There are 9 hidden switches. A switch that is on adds its own fixed numbers to the row, and there is some noise. The rows also spread widely along 15 directions, which tell nothing about the answers.
Known rows, each followed by its switches (1 for on, 0 for off):
[-12  32  -6 -26  14  -4  12  19  13 -36 -16 -46   2 -23 -40  36  -4   8
 -25 -16 -21  -7  -4] -> 1 1 1 1 0 0 1 0 1
[-26  -7  -9  -5  -7  -5  -5 -13   9  16  -8  -4  -4  -1 -16  21 -20  -8
   0  -6  15  18  32] -> 1 0 1 0 0 1 0 1 1
[ 18   8  23 -23  -3 -13  -8   8   3  13 -20   7  19 -19   6  31 -12 -10
  15   9   0   0   4] -> 1 1 0 0 0 0 1 1 0
[ 44 -10  22 -26  -7  -8  32  11   6 -18  13 -19 -10 -24   8  23  26  30
 -11   2 -29 -12 -42] -> 1 0 1 0 0 0 1 1 0
[  1   3  -9 -21   4 -23  23  12   9  -2 -14   6  29 -26   3 -16 -20 -10
 -27   8   0  30 -17] -> 1 0 1 1 0 1 0 1 0
[-20  -1 -20  -5  14  -9  -8  32 -17 -26 -26 -59  12  -1  14 -44  15   4
  -2  -4   2   7  32] -> 1 0 0 0 0 0 0 1 0
[ 25  -5   0 -28  -7  -2  12   7   9   3  -7  -6  14 -17  35  -1   7   3
   2  -6   3  18   4] -> 1 0 1 1 0 1 0 1 0
[ 28 -23  -6 -33 -37 -32 -12  28 -11 -43   7   3  -6 -20 -11  26  13  28
  -4  -1   5   0 -23] -> 1 0 1 0 0 1 1 0 1
[ 10  -8  -4   6  18  -8 -21  -5  -5  -3   4  12  28 -31  -8  39 -39  -8
   9  18  -1  13  -5] -> 0 1 0 1 0 0 1 1 1
[  2   6   9  -7   8 -13   1  22  -6   6  11   2   3 -11  36 -20   5 -10
   2  12  14  -4  -2] -> 1 0 0 0 1 0 0 1 1
[ 12   4  13 -24  20   6  20  17   8  -8  47 -42 -21  -6  13  66 -23  -1
   3  42 -48  22  -3] -> 1 1 0 1 0 0 0 0 0
[ 29 -25  33 -39 -12 -12 -10 -12 -10  18  -4 -33  10 -31   6  -9   8  -4
 -10 -27  -4 -17  -8] -> 1 0 0 1 1 1 1 1 0
[ -4  -6 -36   3  18   3 -13  47   3 -24  38 -23   2   4  14 -12  15  -1
 -14  11  15  25  41] -> 1 0 0 0 1 1 1 1 0
[ -3 -17 -20   4  13 -15 -11  20 -21   7  -5   2  13 -14 -30 -32   0 -11
 -34 -11  14   9  -7] -> 0 0 0 0 0 1 1 0 1
[-29   0  12 -11   2 -13  -5  15   4   0  33 -23  -9  -4 -16  -8   6 -11
 -23  30   5  19  18] -> 0 1 0 1 1 1 1 1 1
[-23  18  17  10   8  -5  10 -29  26   8  11  20   5 -11  -5  -7  -5 -30
 -17  23  -3  20 -24] -> 1 0 0 1 1 1 1 0 0
[ 32 -20  10  -1  -7   3  18  20   5   2  17  -7 -34   0  41  29  28   0
  29  17 -33  15 -25] -> 1 0 1 1 0 0 0 1 0
[  2  12   1 -14 -16 -14   5 -16  26  34 -11  -4  -4  -9  27 -25  -7 -45
   3 -19  -4  25  -6] -> 1 0 0 1 1 0 0 1 0
[  6 -11  -4  -7   0  14  22  26 -10 -16  28 -12 -26   8   2  40  49  28
  -4   0  12   5   5] -> 0 1 0 0 1 1 1 1 1
[ -1  17  24  27  15  -1  13  72  -2  -8  -5 -12 -30  12  14  14  27   4
  27  18 -22 -22  24] -> 0 0 0 1 0 0 1 0 1
[  3  47  12 -29 -16  -3 -14  -4  44 -23  -3  23  19 -23 -32  27  20   1
 -18  -5  31  -4  -7] -> 0 1 1 0 0 0 1 1 0
[ -5  11  29 -21   8  -5   9  -2   8  -9   5 -16  32 -22  19 -10  -7  22
  -6  33  12   6  36] -> 0 1 0 1 0 1 1 1 1
[ -6 -26  -4   7 -12   3   8 -20   2  50 -35  -2 -28   8   6   4  19 -30
  20 -27  -8  25   3] -> 1 0 1 0 1 1 1 1 1
[  9 -17  17   1 -17  -5  22 -37  22   8 -25  -4  -7 -18 -20   9   7   8
   2  -8 -17  12 -27] -> 0 0 1 1 0 0 0 1 1
[  9 -18   3  -1 -13 -25   7  14   0   5   3  23  10 -13  12 -27  -9   1
  -6  30  11  20  -2] -> 1 1 0 0 0 1 0 0 1
[ 20 -18  -6  16  -5   6 -24 -11   7  25 -21  24   4  -4   9 -22  29 -18
  18 -17  22  14   1] -> 0 0 0 0 0 0 0 1 1
[ 11 -38 -13   4  15  -8   3  23 -24 -16 -11 -15   4 -13 -25 -10  18  10
 -12   7 -10  21 -23] -> 0 0 0 1 1 0 0 0 1
[ -3 -13   8   6 -20  -7   0   0  13  -5  -5   0   9  -3  -8  -8   6  16
   1  -3  25   2  38] -> 0 0 0 0 1 1 1 1 0

New rows, each followed by its switches (1 for on, 0 for off):
[  9 -10   9   2 -16   2   2  -8   9  -9 -31  -6 -14  -4 -27  11  31   7
   6 -12 -11   0 -25] -> 0 0 1 0 0 0 0 0 0
[  6   7   4 -13 -20 -10 -20 -15  33  20  37  14 -14  -7  -6  -1  -7 -24
 -15  -1  11  12   9] -> 1 0 0 0 0 1 1 0 1
[-12  30  42  -8  22 -18  43  11  -8 -19  -7   0  26 -24  13   2 -10  34
 -13  40   0 -22 -10] -> 0 0 0 0 0 0 1 1 1
[ -8   8  13 -19 -26 -13  20  15  18  13  17 -30 -22  -3  29  -9  -4  -5
  -2 -16  -1  -8  32] -> 1 0 1 1 1 1 1 1 0
[-12  -2  -6  23  -4 -24 -34  45   6  -7  -2  -6  10  -5 -20 -52  -9 -10
  -8  15  17  -8  47] -> 1 1 0 0 0 0 1 0 0
[-15 -13   0 -23 -18 -14   3  13   2  11 -14 -26  -4  -5 -35   3  -9  14
 -19 -27  20  -5  48] -> 1 0 1 0 0 1 0 1 1
[ 13  11 -18 -18 -18 -19  -3  10   5 -19 -12 -11  16 -23  16 -14 -28   0
  -2 -16   2  -3  -8] -> 0 0 1 0 0 0 0 0 0
[ -2  11  13  11   9   1 -28  10  23  18   2  -4 -10  -6 -13  -6  18 -32
   4  -1  -6   4  11] -> 0 0 0 1 0 0 1 1 1
[ 30   7  25 -22   7  10  -1  14  26  -4  -3  -9   9 -22   2  -2  40  15
  -6 -10   8 -10  15] -> 1 0 1 1 1 0 1 1 1
[  1 -11   0 -17 -10 -17  23  -6  -4   8   2  18  -1 -22  -1   0   5  -6
 -23 -11  13  10 -42] -> 1 0 1 1 1 1 0 1 1
[ 12   0  16   7  -8 -16   3  14  13  22 -19 -10   1  -6  19 -53  15 -12
   2  -6  -2  -7  17] -> 1 0 0 0 0 0 1 1 0
[  1 -26  -8  -8 -11 -20   6   3 -11 -19   4 -13  16  -9  22 -36   5  15
  -8  26   8  30  -1] -> 0 0 0 0 0 1 0 1 0
[  2   4 -10 -10   1  -4  -7  24  24 -26   8  -5  10  -6   7 -12  13  -2
  -4  16  10  30  23] -> 1 0 0 1 1 1 0 0 1
[  6  -7  29  15 -12 -32   1  38  -7  10 -16   0 -30  -7 -12 -23  28 -19
   3  12 -29 -18 -39] -> 1 1 0 0 0 0 1 0 1
[-10  -6  -7  12  30  -2  -1  22   2  -7 -13  -7  20  -3  -1 -17   5   6
  -2  30   9  25  32] -> 1 0 0 0 0 0 0 1 1
[ 14   5 -19 -10  -6  -5  16   6   5 -16  19   9  -2 -11  18  -7   6  20
 -14  -3  17   6  -5] -> 1 0 1 0 0 0 1 0 1
[-11  35 -11   8 -25 -19  29   9  39  11  19   3 -25   2   6  -6 -24 -21
 -13 -11  -5   3   9] -> 1 1 0 0 0 0 1 0 0
[ 16  14   1 -10   8 -14  10  18   7  -7 -11  10  14 -25  13  21 -15   4
   2   4  -2  -2  -7] -> 1 0 1 0 0 0 1 1 1
[-15   2  32  -4 -23   0  10 -38  14  14 -12 -10 -20   4   3  11  20  -5
  16  -5   2  -2  -7] -> 0 0 0 0 1 0 0 1 0
[ -8   9 -13   7 -22 -10 -13  18  13  -7 -16  22  -7   5  -2   6   2 -13
  19   3  16  15   8] -> 0 0 1 0 0 0 0 0 0
[ 14 -21 -30   1  -3 -12  25  31   3   8  -3  -8  -2  -9   6  14 -20   0
  -5 -17 -10  24  19] -> 1 0 1 1 0 1 1 1 0
[ 22 -21  63 -25 -13 -15  -6 -12   1  28   4  -4  -2 -26 -12  25 -20  -2
   3  16 -21 -26 -12] -> 1 0 1 0 1 1 1 0 0
[ -9 -12  17  11   3  -7   7   7 -15   5  12   4  -2  -7   5   4   2   7
  -4   8  14 -18   1] -> 1 0 0 0 0 1 0 1 0
[  2  20  13  -3 -11 -19  36  15  50 -12  -3   2  -3  -6   1  -1   8  -7
  -6  24 -19  30  -7] -> 1 0 0 1 1 0 0 1 0
[ -3  -5   1  -3 -18 -33  12  34 -10   1 -20  12   5  -2  -2  -5 -21   4
   4   9  13   3  14] -> 1 0 0 0 0 0 0 0 0
[-10 -26  -4  10  -8 -24 -23   9 -15  20 -25   2 -11  -5 -30 -12  17 -29
  -5 -15   2   7 -15] -> 1 0 0 0 0 1 1 1 1
[ 10   9 -22 -13  34  14  -6  21 -13   1  17   1  31 -21  14  14  -7  -1
 -18  -5  27   5  11] -> 0 1 0 0 0 1 0 1 1
[ 23  -6  34 -30  13   0 -17   2  15   9  34   4  16 -25   3 -15  23  -1
 -24  26  15   7   2] -> 1 0 0 1 0 1 0 1 1
[ 18  -2 -13   1 -33 -19 -20 -23  22  -4 -13  14  11 -19  41 -34 -18 -15
  25 -14  15  10  -1] -> 1 0 0 0 1 0 0 0 1
[-14  11 -13  29  35  12  -4  21  -4  -5   3  12   0  -6  -4  18 -11  -3
   2  11   8  -8   9] -> 1 0 1 0 0 0 0 0 1
[ 17 -17   1  -1 -16  -3  19  -4   1 -18   2  -3   8 -16   4   2   1  40
  -1  -3  16  -8   3] -> 0 0 1 0 0 0 0 1 0
[ 34  -7  -5   9 -17  10 -16   7  28 -14  11   0   1  -8  16 -11  30   9
  14 -19  19  -8  17] -> 0 0 0 0 1 0 0 1 0
[ -8  12  25  21  33  16  33  49  10   5  12 -18 -27   7  33  -7  28  -5
   7  34 -31  -3  12] -> 1 0 1 1 1 1 0 0 1
[ 10   6  15  -3   4 -16 -11  -6   4  18 -10   4  21 -24  22 -34 -13 -17
   1   6   3  -3  -4] -> 0 0 0 0 0 0 1 1 1
[  0  23 -34 -27   2  -7  28  -8  -2 -36 -12 -16  19 -29  19  39 -41  17
  -4 -26   1   7 -15] -> 1 0 1 1 0 0 0 0 1
[-22  32 -13  14  -8   1  14  -4  16  -5  -5  25   3   0   2   4  -6 -10
  -6 -17  26  -2  -2] -> 0 0 0 0 0 1 0 0 0
[ 17 -29  26  -3 -20 -15 -15  18 -13  44   2  10 -11   1  15 -22  15 -10
  15   0  16  -3  23] -> 0 0 0 1 0 0 1 1 0
[ 21 -34 -25  -9  -4 -22  -2   9 -23 -14 -27 -21  28 -28  16 -26 -14  15
   3 -20   7  11   3] -> 1 0 0 1 0 0 0 1 1
[ -7   1  -6 -15  -2   4   2   1  -8   4 -29  12   1   0 -16  15  18   6
   1 -11  25  12   3] -> 0 0 1 0 0 0 0 0 1
[ 15   4  14  -7   5  -4  -6 -19  15  -1 -10 -12  13 -23  17  -6  -7  -8
   4   0 -17   0  -7] -> 1 0 0 0 0 1 1 0 1
[ -4  -8  -9  36  -6  -4  -3  21 -17  -5  -8  25  -5   2  41 -23  22   4
  32   1  29  -4  10] -> 0 0 0 1 0 0 0 1 1
[ -3 -14 -15  -7 -15  -7   7  26  17 -29  -4 -34 -15   7 -18  -2  25  17
   0   6  -1  30  34] -> 1 1 0 1 1 0 0 0 1
[ -9  29  16 -21  -1   1   9  13  22  13  16 -18 -25  -2 -10  26  21 -17
 -17 -10  -2  -4   9] -> 1 1 0 0 0 1 1 1 1
[ 30 -28 -10   7  -7   5   1 -16  -8  26  -1  -2  -2 -13  19   2 -15 -13
   9 -30 -11   0 -16] -> 0 0 0 0 0 1 0 0 0
[-22  -3   4  25  -8 -16 -12 -11  29   8  29  10 -16  -6  -6   8 -26 -31
   2  24  -6  14  -1] -> 1 0 0 0 1 1 0 1 1
[ 21  16  -5  -1   6  15  11   0  26 -10  46   6   1  -7  44  -2   5  21
   0   8  19   5  32] -> 1 0 0 1 0 0 1 0 1
[-15  24 -18  12 -35  -7  25  10  19 -23   8  -9 -40   7  20  18  16   3
  14 -29   1  -7  -5] -> 0 0 1 1 0 0 1 1 0
[ 30 -29  -2   2  22  20  -5  -8  -6  -2  16 -13  16 -21   2  17  -5  18
  -1   5  -2   5   7] -> 1 1 0 1 0 0 0 0 0
[-15  23 -16 -19   1 -12  20  13   9  33  -4 -28 -21   5  20   0 -29 -49
  -5 -21 -23  26   3] -> 1 0 0 1 0 0 0 0 0
[ 42 -22   6 -29  15  -5   2  -2   0   4  19 -25  25 -34  23  -4 -12   7
 -14   8 -18  18  -4] -> 0 0 0 1 0 1 1 1 1
[-33   4 -32   1  -6  -7  10  24   0  13 -25 -12 -10  17 -27   9 -11 -27
  -8 -27  10  28  26] -> 0 0 0 0 1 1 0 0 0
[  3  -7  26  10 -23   6  38   9  17  39  -2 -10 -46  16   8  -8  22   1
   8 -12 -15  -5  15] -> 0 0 1 1 0 0 0 0 0
[ 25  -6   0   3  -2  11   5 -17  22  29 -19  25   6 -12  -5  28   2 -11
  11 -21   6  12  -3] -> 0 0 1 0 1 0 1 1 0
[  4 -33 -14  -2 -27 -10  31 -12  -6  -2  -4  -5 -17   5 -19   9  23  22
 -10  -5   6  27 -18] -> 0 1 0 0 0 0 0 1 0
[  0 -29   8   0 -22 -11  -1  10  -8 -13  30 -30 -32  -6   8 -13   8  17
  -3   3  -6 -17   2] -> 1 0 1 0 1 1 0 0 1
[  9 -17  37 -16 -24   7  11 -56  18   8 -14  13   2 -12 -15  28  36  15
   3 -17  20   2 -11] -> 1 0 0 1 1 1 1 1 0
[ 10  -5   4   9   1  -4  13   2   0  12  -7  22  12 -13   9 -32  21   1
 -11 -15  28  -5  -8] -> 1 0 0 1 0 0 0 1 0
[-29   8  27   0 -29 -32   4  19   0 -24  -5   6 -15  -3 -14  -1  20  14
  -2  10  21 -22  -1] -> 1 0 0 0 0 1 0 1 1
[ 16 -14  -1  15   6   4  28  21   7  12  14  18 -15  -7 -15  15  21   9
 -22 -11   1  -7 -11] -> 1 0 1 0 0 1 1 1 0
[ 10  -1   0   5   0   4  -7  27   1   8 -13 -17 -27   1 -12   6  48 -21
   5 -22 -10  -3 -14] -> 0 1 0 0 1 0 1 1 1
[ 15  -9   5 -16  -5   6 -11  11   1   2   1   9   3  -9   9 -31  44   8
 -13   4  27   5   5] -> 1 1 1 0 0 1 0 0 1
[ 18 -37  -4  20   6  -4 -23  13  -8   8   0 -26 -17  -9 -10 -23  30 -10
   1   0 -18   4  -6] -> 1 1 0 0 0 0 1 1 1
[ 16  21   7  -9 -22   4  -1 -11  37 -25 -13  -5  11 -21  -4 -39  44   7
 -15 -34  24 -15  -7] -> 1 1 0 1 1 0 0 0 0
[-39  29  47   1  10 -26  29  -3  13  31 -14 -15  -8  -3  -5 -35  -6 -28
 -19  28 -20  -6  -9] -> 1 0 0 0 0 0 1 1 0
[ 26 -21  -1  -8   4   7  33 -24  -2  16  11  25   4 -15  13   8   3  16
 -13   4   5  22 -26] -> 1 0 1 1 0 0 1 0 0
[ -2   5  47 -22   3  13  -4  -2  13  10 -46 -32  -1  -8  -5  10  45  -4
  15  -9 -13 -10  13] -> 1 0 1 1 0 1 0 1 0
[ 10   5  23  -6 -10  -2   6   1  16  -8  -1 -22  -5 -18  -2  -1  -1  26
   1 -15  -1 -31  26] -> 1 0 1 1 0 0 1 0 1
[-13  -5   8  13  11   6  18   2  -6   6 -16  10  -5  -1   6  17  18  14
  12   7  15  -1  12] -> 1 0 1 0 1 0 1 1 1
[ 25   1  11 -29   0  -9  11  14  17  16   0  32  18 -10  -2  10   8  -9
 -16  16  11  37   1] -> 1 0 0 1 0 1 1 0 0
[ 14  14   3  23 -16 -11  -1  35  36  -6  16  12 -12  -6  -7 -12   3  -2
   1   6   3  -8  22] -> 0 1 0 0 1 0 1 0 1
[-36  19 -24  -2 -28   7   7 -26  21  16   5   7 -27  24  33  -9   7 -20
   9 -13  29  30  35] -> 1 0 1 0 0 1 1 0 0
[  1  -1  16 -12 -20  -4  22  21  -1 -30 -15  -8  -9   0  15  -9  47  35
   5  17   7  -3   6] -> 1 1 1 0 0 1 1 0 0
[ -4   3   8 -19   7   2   8  17   8  22  -1   7   7  -5  -8  34 -26  -7
  -4   5   8  13  33] -> 1 0 1 1 0 1 0 0 0
[ 12  10 -13  21  13   6   9  14  23  16  24  -6  -2 -14  -8 -10  -8  -6
 -23 -23   7 -15  20] -> 1 1 0 0 0 0 1 1 0
[-18 -19   4 -10 -20 -22  29  14  -1  55 -16  -7 -30  12   3   7 -16 -20
   4  -8  -6  28  34] -> 1 0 1 1 0 1 1 1 1
[ -2  23 -11   8  11  15  15  25   6 -18 -21 -11  -2  -5  19  -5  46   7
   1 -42  18 -17  12] -> 1 0 0 1 0 1 0 1 1
[-25  22 -38  21  42   5  16  69 -11 -28  33 -15  -9   6   8  -3  -1   6
 -19  23   6   7  24] -> 0 0 1 0 1 0 1 0 1
[ 42  14  13  -9  10  -5   5  31  38   5  -1   5   4 -19  -3   3  29 -11
  -9  11 -20  12  -9] -> 1 1 0 0 0 0 1 1 1
